The rows are grouped in 2 different ways at once. Each group adds its own fixed numbers to the row, and there is some noise. The rows also spread widely along 2 directions, which tell nothing about the answers.
In the rows, zero is written as 128.
Known rows, each followed by its group in each grouping:
[122  86 173 120 116 120 153 121 128 132 141 114 149 143  93  99 130 148
 143 105 162 139  82] : ruzo rona
[ 79 151 141 143 120 132  85 121 155  90 118 142 119 116 105 157  66 122
 119 153  77 126 179] : bufer Zep
[123  90 133 108 107 109 121 120 116 112 103 112 139 119  94 124 136 144
 116 161 124 163 120] : Lete rona
[149 117 139 142 150 107 123 115 158  97 113 108 144 119 109 170 120 148
 144 139 109 128 126] : Soro padol
[173 113  92 103 115 123 130 138 143 125 110 120 134 152 121 152 121 146
 114 155 128 109 129] : Lete zezu
[132 168 125  75  68 129 145 128 134 187 140 110 121 203 139 115 192 132
 174 137 157  79  72] : Mefu budam
[105 138 121 113  74 104 120 112 130 120 113 121 114 119 129 118 122  99
 121 165 141 138 113] : Mefu Redev
[112 134 118 125 119 126 109 119 163 122 100 109 114 109 104 174 121 150
 143 146  94 117 137] : bufer padol
[123 132  88 101 133 134 123 140 139 145 142 128 125 152 135 161 130 135
 132 150 151 102 130] : ruzo zezu
[152  99 204 173 156 115 136 116 144  65 127 145 181 148 123 123  62 141
 137  91 115 137 147] : Soro Zep
[137 131 112  98 100 107 106  99 124 134 128 134 119 140 114 137 135  90
 126 152 148 143 127] : Soro Redev
[116 131 143 107 112 104 121 119 129 153 118 135 120 141 109 134 149 128
 143 139 100  91 132] : bufer budam
[157 127 165 138 117 139 127 127 153 115 159 120 147 201 118 137 108 123
 161  96 129 113 115] : Soro Zep
[113 128 132 136 115 124 119 125 159 110  93 117 119 102  96 163 122 146
 146 139 101 120 141] : bufer padol
[137 179  29  76 116 156  98 131 140 185 147 121  97 181 122 203 180 124
 133 187 143  85 123] : Soro zezu
[138 130 123 143 143 111 109 111 169 102 111 116 136 118 111 183 134 145
 137 153 109 126 122] : Soro padol
[120 138 117 135 102 124 129 128 170 111 109 105 121 124 132 143 127 162
 158 148 119 124 103] : Mefu padol
[177 114 124 133 157 114 140 128 132 128 124 126 161 149 133 158 126 150
 127 128 143 110 118] : Soro zezu
[136 131  61  96 122 126  97 125 133 121 106 126 119 130 121 186 131 143
  98 205 112 116 156] : Lete zezu

New rows. What belongs after each?
[131 127 149 129 103 139 111 127 152  95 125 119 135 174 103 132  91 132
 132 139 106 126 137] : Lete Zep
[124 153 127 127 128 135  95 126 155 120 150 132 125 178 110 154 104 115
 142 135 117 116 141] : Soro Zep
[111 139 115 118 122 126 116 137 168 122 128 107 120 127 114 166 139 138
 143 146 129 118 115] : ruzo padol
[154 137 156 123 111 137 121 135 152 126 155 122 137 202 107 142 121 128
 156 105 127 106 118] : Soro Zep
[143 134 114 106  99 108 117 107 130 130 123 128 125 140 107 144 140  89
 133 143 147 141 133] : Soro Redev
[108 131 124  92  78 118 123 125 135 143 147 122 113 157 109 122 141  85
 129 131 172 129 113] : ruzo Redev
[162  88 194 121 128  84 141 113 124 104 100 135 152 150 114 114 125 140
 138 145 106 117 137] : Lete budam
[130 112 191 137 113 141 139 147 161 103 169 124 149 197 105 105  93 128
 155  80 143 114 114] : ruzo Zep
[145 136 120 103  98 110 123 104 128 138 121 122 126 142 113 137 140  85
 117 134 148 143 124] : Soro Redev
[ 43 159  65  92 114 130  76 120 122 154 134 123  89 103 100 166 156 113
 111 215 143 137 136] : ruzo rona
[121 161 126 123 119 141  97 126 154 113 152 138 119 179 118 170 112 118
 154 138 125 120 147] : Soro Zep
[101 146 107 125 113 129 103 128 159 123 103 116 104  99  98 181 122 146
 147 156  90 117 141] : bufer padol
[102 137  97 106 122 119  87 107 113 145 128 125 122 111  93 167 153 126
 118 186 124 145 126] : Soro rona
[155 110 190 153 135 133 138 131 151  96 151 119 173 187 118 125  92 133
 144  82 131 123 121] : Soro Zep
[131 123 124 139 130 116 141 127 134 120 111 127 152 136 142 151 109 164
 125 143 133 112 105] : Mefu zezu
[127 131 160 106 114 104 122 118 128 167 126 135 126 153 113 133 151 126
 145 132 116  95 124] : bufer budam
[133 116 162 136 115 131 114 124 159  68 118 133 142 155 116 127  70 131
 127 136  98 141 148] : Lete Zep
[151 127 122 101  96 112 122 104 124 132 130 127 121 147 109 140 145  91
 117 137 144 135 128] : Soro Redev
[111 132 126 136 119 124 113 127 154 120 101 113 118 114 101 165 122 148
 147 143 101 123 133] : bufer padol
[131 121 173 106 127 101 137 129 137 140 145 133 149 161 118 122 146 125
 154 118 152  88 109] : ruzo budam
[148 111 187 162 144 117 134 125 148  82 146 132 157 170 109 135  75 127
 135 101 115 127 137] : Soro Zep
[132 166  48  64  94 155 115 157 150 190 162 109  93 194 127 171 183 126
 151 155 175  77  91] : ruzo zezu
[127 124 171 160 151 122 105 119 150  71 126 145 155 148 117 150  64 131
 126 129 105 136 158] : Soro Zep
[126 140  73  60  50 129  98 118 131 150 117 120  81 156  95 142 160  85
 130 180 141 138 129] : Lete Redev
[109 110 195 161 134 123 125 132 153  68 146 137 159 156 119 122  58 134
 129 104 120 128 148] : ruzo Zep
[122 130 134 118  72 106 138 108 134 119 106 115 130 129 125  99 117 109
 124 134 148 144 107] : Mefu Redev
[104 132 168 131 121 131 122 137 161 103 156 124 136 173 109 125  89 129
 147 108 140 121 126] : ruzo Zep
[114 131 116  91  73 112 116 116 131 130 135 121 117 139 107 123 138  92
 117 138 165 125 117] : ruzo Redev
[129 134 111 110  99 113 109 103 133 126 122 140 122 138 108 145 141  90
 117 148 146 138 126] : Soro Redev
[125 136  95 100 133 131 118 150 145 154 139 123 133 160 127 160 134 126
 129 148 156  97 121] : ruzo zezu
[144 110 132 133 133 127 138 127 142 132 104 131 138 126 115 152  95 146
 119 124 122 111 139] : bufer zezu
[116 110 148 144 140 101 123 122 161  82 125 113 150 106 116 150 105 152
 145 133 125 129 124] : ruzo padol
[108 126 144 149 129 113  87 116 154  54 109 140 130 124 116 143  51 126
 110 168  83 154 192] : Lete Zep
[112  87 165 125 121 115 140 133 122 127 133 116 154 130  92  99 121 138
 131 127 152 143 100] : ruzo rona
[ 91 135 151 118 133  96  96 102 130 133 116 150 114 105 110 154 125 126
 124 168  89 107 162] : bufer budam
[130 106 146 146 136 114 131 130 171 100 116 107 144 124 114 144 113 151
 150 124 120 121 110] : ruzo padol
[155 146 137  88 117 111 129 112 134 167 146 130 125 194 122 149 179 112
 155 143 136  92 108] : Soro budam
[124 139 140 118 160  81  97  91 126 118 125 142 135 126 129 159 144 123
 118 179 107 108 152] : Soro budam
[105 146 148 108 125 104 114 109 135 153 118 139 117 142 111 138 145 127
 142 149 109  96 137] : bufer budam
[144 126 105 110 125 130 128 153 139 151 144 123 136 155 124 153 125 138
 135 127 161  95 110] : ruzo zezu
[129 136 150 114  94 157 134 150 167 135 168 115 131 224 105 114 122 120
 167  94 157  98  95] : ruzo Zep
[150 108 175 119 125  88 138 106 126 116 105 135 152 151 122 111 121 135
 131 150 116 108 125] : Lete budam
[127 130 165 126  93 149 122 141 147 132 141 128 125 191  93 129  97 122
 156  93 104 113 125] : bufer Zep
